There are 9 hidden switches. A switch that is on adds its own fixed numbers to the row, and there is some noise. The rows also spread widely along 15 directions, which tell nothing about the answers.
Some rows, each with its switches (1 for on, 0 for off) after it:
[  4   6   2  10   7   3  26  -5  -3  -4 -21 -10   0  -6 -10  -2   2  -7
 -15   4 -16 -15  37  15 -15   8 -23  -7 -15  16   0   1  -2  -8  13   9
 -23  -7  12 -13   4] | 0 1 0 0 1 1 0 1 1
[ 14   3  24  16  -5  -4  -2  -4  -1  -1 -20 -13   8  -5  24  18 -10   2
   7   3   4 -25  25  20  -3  -8 -11 -12  -6   7 -10  13   0   4   9 -12
   4  -3   0   3  -5] | 1 0 1 0 1 1 0 1 1
[ -3  21  19  -5 -19  11   9  -5  -5   1  -6 -12  -2   5 -10  17  12   5
   7 -11 -26  -6   8   8  -9 -14  11   3 -19 -12   0   7  -7 -12   4  -1
  -3  10   8  -7   9] | 1 0 1 0 1 0 0 0 0
[  2 -12   3 -17  -1   6  11  -7  -3  -2 -15  -3   6 -11  -5 -13  13  -4
   9  -6 -16   6   0   7  -8  -2   3  18  -2 -12  10   9   0  -8 -19 -18
  -2  13  -4  20  -8] | 0 1 0 0 1 0 0 1 1
[  6  10  23   7 -11  19   1  -5 -12  -2 -11 -19 -18   6  -1  17  -9  11
 -17   0 -10  -4   3  11  -2 -12 -13 -14   5  -3 -14   8   7 -31  14   3
   6   8 -17  -6   3] | 0 1 1 1 1 0 0 0 1
[ -8  13   9  -3   1  14   3  12   6   4 -13  -2  17  -1  -3  -1  10 -22
 -16  -9 -31  -7 -15  31  -4  21  -6   5 -19  -9 -17   1   1  12  -7 -15
 -13  16   0  13   1] | 1 1 1 0 1 0 0 1 0
[-11  16  19  -2   4   7  18  21   3   6  -2  -7   5  -2   3   3  -6 -24
   7  10  -6 -21   6   7  -8  -5  17  10 -18   1   1  -1 -14  17 -15   5
  -5  12   2  10  10] | 0 0 0 1 1 0 1 1 0
[ -1  -6  12 -19   1   0 -15  -2  -3  15 -12 -11 -10  15  16  -2   8  13
  10 -15   7  -1   9   9   5  -8  -7  -7   9   2 -12   8   7   0  12 -20
 -19   7 -12   0  -6] | 0 1 0 1 1 0 0 1 0
[  6 -23  12  -5  -3  22  12  -6  -9  11  -9 -15  -8   6 -18   7  -2 -10
  -9   9 -20  -3   7   9  -4 -17  -4   1  -4   2  -2  10  -8 -15   1   2
   1   7 -15 -10  14] | 0 1 0 0 1 0 0 1 0
[-10  25  12   2 -14  18  17  -1  -4 -10  -4  -2   0 -20 -11  17   4 -13
  -1   1 -27  -4   2   8  -9   1   3  14 -19 -15   6   4  -6 -19 -15   4
  15  17   7   7   9] | 0 1 0 0 0 0 1 0 0
[-11   4  15  -2  -2  18   9   2  -6  11 -10  -7  10   9   1  17   3 -21
   4   7 -12 -18   8  18 -12 -13   0   2 -18   6 -14   7 -13   8  -2   5
   1  12   9 -10  16] | 0 1 1 0 1 0 0 1 0
[ 12 -15  13   3  -2 -15  10   2  -1   5 -32 -13   3 -17   7  -1  -8   6
  20  -7  -5  -9  46   1   6 -10  -2  -4   4   7  -1   4   2   8  -3  -7
   1   1   6   0  12] | 0 1 0 1 0 0 0 1 1
[  3 -13  15  14 -11  10   3  10   8   6 -25  -3   7   8  -9  11 -36 -21
 -22  -4 -13 -18  13   6   0   6  -2   0  11 -13  -9   4  -5   8  -3   0
   5  -6  -6   6  22] | 0 1 0 0 1 1 0 1 1
[ 10  18  38   5 -14  -8  -6   1  11   5  -6  -8  20  14  14  25 -14 -10
   3  -8   0 -31  -8  13   0 -13   3  -3   4  -3   5   0  -6  10  -6  -4
 -12   1  10   1   2] | 0 0 0 1 0 1 0 1 0
[ -2   6   8   3  -6  -8  -2   4   3  10 -17   1 -14  -5   7  14 -11  11
  16 -15   0  -8  36  -8 -10  12   6   5 -11 -17   1  10   0  12   5 -18
  17   0   3  13   3] | 0 1 0 1 0 0 0 1 1
[ 13   3  17   1  -5 -15  -7   4   3  -4 -27  -6  -5 -12   2   5 -13  14
   9 -13 -11  -9  17   0   5 -12 -10  -1   4 -10   4   3   8  -1 -10 -17
   6  -1  -7  18  -9] | 0 0 0 1 1 0 0 1 0
[  4  13  28   8  14   1   9  -3  -7   4 -13  -3 -10   6  -1  18 -12  11
   9   0   5 -10  22  13 -11  -7   6  -3  -8  13  -3   1  -3   7  14   7
  -5   1  -6  -4  -4] | 1 0 1 0 1 0 1 1 1
[  8 -15   4   1  13   4   7 -11 -10   4 -20   5   3   7  -4  14  10   3
  14  -1  -6  -7  23   3 -26  10  -2   3 -20   3  -3   9   1   8   5 -14
  19  11   2   4  -8] | 0 1 0 0 0 0 0 1 1
[ -1   8  26  -3   2  14   7   9   3   7  -7  -6  12  -7  -1   5  -7 -20
 -13  -3 -17  -2 -15  29  11   6  -1   0   4   5 -12  -5  -2  -1 -10   0
 -18  17 -12   6   7] | 1 1 0 0 0 0 0 0 0
[  8   4  15  -5  -6 -19   2  10  18  12 -16 -14 -11   2   5   2 -12   0
  13  -9 -11 -24  16   2   7 -19 -15  -3  -2   0  15  -1  -2  15  -4 -16
  -8 -11  -1   7   8] | 0 0 0 1 0 0 1 1 1
[ 18 -11  20  19   6  -8   8  -3  -1   3 -21 -14  14 -16  19   5 -10  -7
   0  11   5 -18  22  20  -2  -1 -15 -13   2  18  -1   9  -1   8   4  -7
   2  -3  -8   4  -5] | 0 1 1 1 0 0 0 0 1
[ 11 -23  -5   9  -6  -9   5  -5   5  -1 -31   0  20   1  -4 -13 -10 -18
 -16  -6 -13 -19  20  17  -3   0 -20  -2  10   0   9   7   0   7   1 -12
 -13 -14   1   3  -5] | 1 1 0 0 1 0 0 1 0
[ 18  -1   8   7 -15  -8   1   2  -2 -21 -23 -21  19  -9  17 -15   3  -5
 -11  -5 -15 -23   8  12   4  -9 -22 -11   8  -4  -4   7  11 -20 -10 -10
 -15   4   0   8  -9] | 0 0 0 0 1 1 0 1 0
[-11   8  12   2   6  15   5  12  -8  -7 -25  10  14  16 -18   3 -11 -12
  -9 -11 -19  -4  -3   6 -15   0  14   4   4 -12 -16  -4   6   2 -16  11
   7  19   0  11   7] | 0 1 1 0 1 0 0 0 0
[ 12  -6   0  -6 -15  -9   2  -7   4   0 -18 -14   0  -5  -4  -3  13   8
   2 -12 -31 -11  12   3  -2  -6 -17   2 -14 -10   7   8   5  -6   1 -25
  -6   0   1   7  -3] | 0 1 0 0 1 0 0 1 0
[ -3  36  24   9   4  -1   8   7  -4 -13 -17  -4   6  -1   4  10  -8  -4
  -5  -4  -7 -18   5  17 -14  -6  -9  -5  -5   6  -8  -6   4  -4  -5   9
  -8  10  11   4  -7] | 0 0 1 0 1 0 0 1 1
[ 11 -16  15   3 -14  10  -5 -11  -2   9 -16  -3 -11  21 -11  20 -17   7
  -7 -12  -7  -8  13   0  -9  -6  -2  -2   5 -13   1  13  -2  -7  15 -12
  11  -8 -13  -4   3] | 1 0 0 0 1 0 0 1 1
[ 17  -5  17  -6   7  -8   9  18   6  -3 -28 -16  21 -17  12 -15   4  -9
  12  -3 -28 -14  -3  16  13   0  -6   1  -9   0 -11  -5  12  13 -34 -21
  -2  23  -5  29   3] | 0 1 0 1 0 1 0 1 1

New rows. What belongs after each?
[  2 -13  19  -9  -1  15   4   0  -8   5 -18  -7  -2 -23 -10   8   0  -1
   8  -6 -23  14   7  11   9   0   3   9   0  -8 -12   6   2 -12 -19  -8
  13  24 -12  10  12] | 0 1 0 0 0 0 0 1 0
[  2   2  15   0 -10   3  -2   4  -4   2 -17  -3  -6   9  -7  -2 -15   9
 -13 -20  -9   1   9   4   3   5   9   1  13 -17  -5   6   6  -7   6  -6
 -10   3 -11   7   1] | 1 1 0 1 1 0 0 1 0
[ 16  22  35  -6  -2 -13  -2   9   7   2 -21 -25  -6 -18  10  10   0  18
  16 -11 -25 -10   4  15  17 -15 -13  -8  -8  -1  -7  -4  11  -3 -14 -15
  -7  14  -3  14   4] | 0 0 1 1 0 1 0 1 1
[  6  22  23   0  12   6  22   2  -9  -6  -6 -14  -5 -22  -4  -3   2   5
  -9   4 -13   4   2  18  -4  11  -2   1  -7  12  -7  -5   3 -16   1   6
 -24  16  -7   9  -7] | 0 1 0 0 1 0 0 1 1
[ 17 -24  11  -9   8  -2   3  -1  -8  15 -24 -12 -13  16 -19   7   0  15
  12  -6 -26  -6  22  -4   0 -18  -4  -7 -10   8 -11   2   6   2   4  -8
   5  11 -13  -8  15] | 0 1 0 0 0 0 0 1 0
[  7   8  25  -7   3   4   5 -11 -12 -13  -9  -6  25 -10  22   5  20  -6
  13  -3   5  -3  -7  21 -12   0   1   2   2   7  -6   4   4 -10 -13  -9
 -10  25   7   8 -20] | 0 0 0 0 0 0 0 1 1
[ 14  -4  19  -2  -8  -3   6   9  -9  13  -3 -31 -12  15  12  -3  -1  15
   7   2  -3 -18  19  -5   5 -17  10 -12  -4   8 -10   8   0   0  16  -6
 -16   6 -14  -5  11] | 0 1 0 1 1 0 0 1 0
[  7   2   4  15   2   7  14  13  -4  -8 -24  -2  -2  -6 -14  -4 -16 -10
 -20   1 -21 -10  10   2 -16  18  -6   3  -8 -13   0   3   6  -6 -11  -2
  18   8  -9  17   3] | 0 1 0 1 0 0 0 1 1
[  8 -15   8   3  -2  -5  -4 -11   7   7 -16   0   9   5  24  16  -6 -18
  19   5  14 -30  20  17  -8 -16 -19  -1  -3   5  12  17  -8  11   0 -22
  11 -11   1   2 -10] | 1 0 0 0 0 1 1 1 1
[  4  15  23  -6   1  -7  13  -8  10   5  -7  -6   7 -20  15  13  11   3
  33   2  -4  -9  11  13  -6  -7  11  18 -23  -4  21   9 -10  12 -11 -19
   3   5   6  22 -10] | 0 1 1 1 1 1 1 0 1
[ 14 -14  23   9   9   4  -5  -7  -8  -4 -30  -2  34  -2  25  13  -1 -12
   8   3   1 -18   7  35  -1  -9 -13 -10   3  14 -23   8   8   8  -8 -15
   7  13   0   6 -11] | 1 1 1 0 1 1 0 1 1
[ 11 -17  22   9   0   1 -10 -13  -5   2 -23   8   6   4  -6  18 -20   9
   4  -7   4   0  13   0  -9   1  14  10  11 -19   5  19   0  -2  -5  -9
  26   3 -12  14  -2] | 0 1 1 0 0 1 0 1 0
[ -8 -20   8  -6   1  16  -6 -16  -3  12 -17   0   3   2  15  18  -1 -19
   6   1  18  -7  21  20  -9  -5 -23  -5  11  10  -8  16  -9  -4   6  -8
   2   0   3 -15   1] | 0 0 0 0 0 0 0 1 1
[ -1  -3  -2  -2  -7 -10  -6  20  -1   0 -29 -13 -18  12   1 -17 -19   8
   5 -12 -10 -17  28 -13   1 -21  -5  -7   9 -16  -6   9   7  -1  -6  -6
   8  -2 -12  12  10] | 0 0 1 0 1 0 0 1 0
[ -8   8  22   4   8   3   1  -1  -2   5 -18   8  25   2   4   6  -1 -12
  -5 -14   1  -4   8  28  -7  17   9   3   3   4 -15   1  -2  17   6  -2
 -23   9   9   1  -2] | 1 1 1 0 1 0 0 1 0
[ 19 -13   3   9  -9  -2  -3 -13  -3 -11 -21  -2  19  16   9   3   6  -7
 -12  -5  -9 -23  -2  10 -19   3 -23  -9   2  -5   4  10  13  -7   3 -21
   9   1  -4   6 -21] | 0 1 0 1 0 0 0 0 1
[  2 -21   7  -2   7   7   0   4  -3   7 -36  -3   2  24 -12  -4 -10   0
  -2 -17 -17  -4  22  11   3  -5  -1  -6   8  -1 -21   4   9   8   6  -5
  -8   2  -5  -5  18] | 1 1 1 0 1 1 1 1 1
[ -1 -17  13  -9   1  17  -9 -11   4   9 -18   3  -1   0  -7   5  -4 -10
  -8  -7   4   8   2  15  -3   4  -8   6  16 -14   7  19  -4 -12  -6 -11
   2   0 -16   7  -1] | 0 0 1 1 0 1 0 0 0
[-15  -6   0 -19  22   6  -3 -10   5   2 -28  23  12   1  -4   0  12 -18
  16 -12   5   5   5  22 -19   3 -12  14   4  -2  11   6   2  11 -17 -14
   3   7   6  12 -18] | 0 0 1 1 0 0 1 0 1
[ -7  -3   8  -9  14   5  -2  -6   1   3 -25  15  20  -6  10  15  10 -14
  23  -7  -5  -8   9  20 -15   0 -10   9 -15   4  -9   1   2  20 -17 -20
  13  16  13  15 -14] | 0 1 0 0 1 0 0 1 1
[  4  -4   8  -3   9  -6  20   0  -5 -14 -24  -3  31 -33  17 -19  16 -11
  17  -3  -1  -2  24  14 -11  17   6  10  -4   5  -1   4   0   9 -18 -10
 -15  15  15  19 -14] | 0 0 0 0 1 0 0 1 1
[-14  24  14  -1 -10  12   7  10  10   2 -11  -2 -12  -9  -2  16 -15  -7
   4  -7 -18  -8  12   2  -1   4   6  11 -12 -19  -2   1  -5   0 -12  -4
  10   6   1  19  14] | 0 1 0 0 1 1 1 0 1
[  5 -20  14  11  -3  13   9   0   6  10 -16  -5  18   9   4  21  -7 -28
   0   7 -11 -24  15  10  -9   8   0  -1 -14   4 -10   8  -9  18   0  -8
  13   3   0  -2  19] | 0 1 0 0 0 1 1 0 1
[ -6   2  19 -13 -14   7  -2 -13   4   5 -10  -6  19   7  17  12  10 -18
  15  -1   5 -18   1  21  -7 -30  -7   2   4  -3   9  15 -11  -4 -10  -7
  -9   2  12  -3  -3] | 0 0 1 1 1 1 0 0 0
[ 13  -8  21  -2   9  14  13 -15  -7   8   0 -11  11  12   7  11  17 -10
  -2   9   3 -13   5  19 -20  11  -5  -4 -14  18  -5   9  -7  -4  13  -6
 -19   8   0 -11  -5] | 0 0 0 0 0 1 0 1 1
[ 16  11  14  10 -15  -3   7  13  -4 -11 -14 -20   5  -6  13   4   8   6
   4  -6 -23 -23  11  -4 -11  12   4  -5 -25 -15 -11   5   9   1  -6 -19
  15  16   2  16   1] | 0 0 0 1 0 0 0 1 1
[ -3   3  15   0  12  13  -9   7   3  -8 -28  10   3  -2 -13   4 -11  -4
 -18 -19 -16   4   1  14  -1  25  -5   3   6 -13 -20  -2  14  -2  -8  -7
  -4  12 -11  17  -4] | 0 0 0 0 1 1 1 1 0
[ 13  -5   9  -1   1 -12   0  -8  -4  -2 -28   4  -1  31 -15  13  -6  13
  12 -17 -20 -19  12  -7 -14 -26  -7  -4  -2  -2   6  -4  13   0   0  -5
  12   2   6  -4  -1] | 0 1 0 0 0 0 1 1 1
[ -4  18  11  13 -13  -2   6   8  -2  -1 -12 -13   8   3  25   9  -7 -13
  -4   2   4 -32  21  11 -12   0 -13 -10  -8   5 -10   5  -3   6   9  -4
  -7  -2  14  -3   1] | 0 1 0 1 1 0 0 1 1
[  8   0  15  -3  17 -14  17 -11   1  -7 -16  11   7 -11  -4  -4  -8   5
  18  -4  12  -1  19  -1 -21   0  15  17   3   2  31   2  -6   7  -9   0
  -6  -3  -1  24 -27] | 0 0 0 0 1 0 0 0 1
[  0   3  11  -2  25   0  13  -2  -6   6 -13  15   4  19 -20   1  -3  -5
  -3  -4   1  -6   8   6 -26  10   8   9  -5   8  11  -2  -2   9   2   7
 -14   7   2   3 -12] | 0 1 0 1 0 0 0 1 0
[  5 -12  14   1  -6  -1  12  -9   0   8 -22  -5   8  -1  -9   8   6   2
  12 -14 -14   0  29   3  -9   5  12   6  -6  -5   5   9  -4   9   6  -6
   2   3   9  -5  15] | 0 1 1 1 0 0 1 0 1
[  9  -2  14  -3   6 -11   2  -2   3   9 -11   2  16   6   8  12   6  -3
  20  -5  -7 -18   7   6 -14   2   6   7 -21   3   7   5  -3  25  -4 -19
   4   8   4  13 -10] | 0 1 0 0 0 0 0 1 0
[ -6  -1   0 -13   6  -3   3  -2   2  -2 -29   9  14  18   0  -8   5  -9
   9 -17  -4 -12  13   9 -15  -7  -7   4   5  -5   3   1   6   6 -12  -9
 -12   4  16   7  -8] | 0 1 0 1 1 1 0 1 1
[  5 -36   5  -6   8  -1 -17 -18  -5   0 -37  13  32  27   7   4   4  -9
  13 -15   8  -9   9  15  -7 -16  -8  -5  25   1  -8  13  11   7  -6 -14
   7   6   0  -2  -8] | 0 1 1 0 0 1 1 0 0
[ -2  14  14 -15   4  -9   8  -5   1   3 -19   1  -3  12  -5  -1   7  20
  24 -22  -3   0  23  -5 -13  -9  19  11  -4 -12  12   4   2   6   0  -6
 -11   4  12  10  -4] | 0 1 1 1 1 1 0 0 1
[ 13 -16  17  10  10  10  10   8   0   0 -20 -10  22   5   7   2 -13 -27
 -12  15 -11 -26  -6  23  -3  -4 -15  -8  -2  15 -14  -1   1   9 -13  -5
  -2   9 -14  10   1] | 0 1 0 0 1 1 0 1 1
[  9 -15  25  10  13   9   5  -2  -5  11 -18  -3   9  -1   7  17 -14 -19
   4  18  11 -18  17  27  -5 -11  -6  -5  -2  16  -4  13 -11   8  -3   1
   8   3 -12  -4   3] | 1 0 1 1 0 1 0 1 0
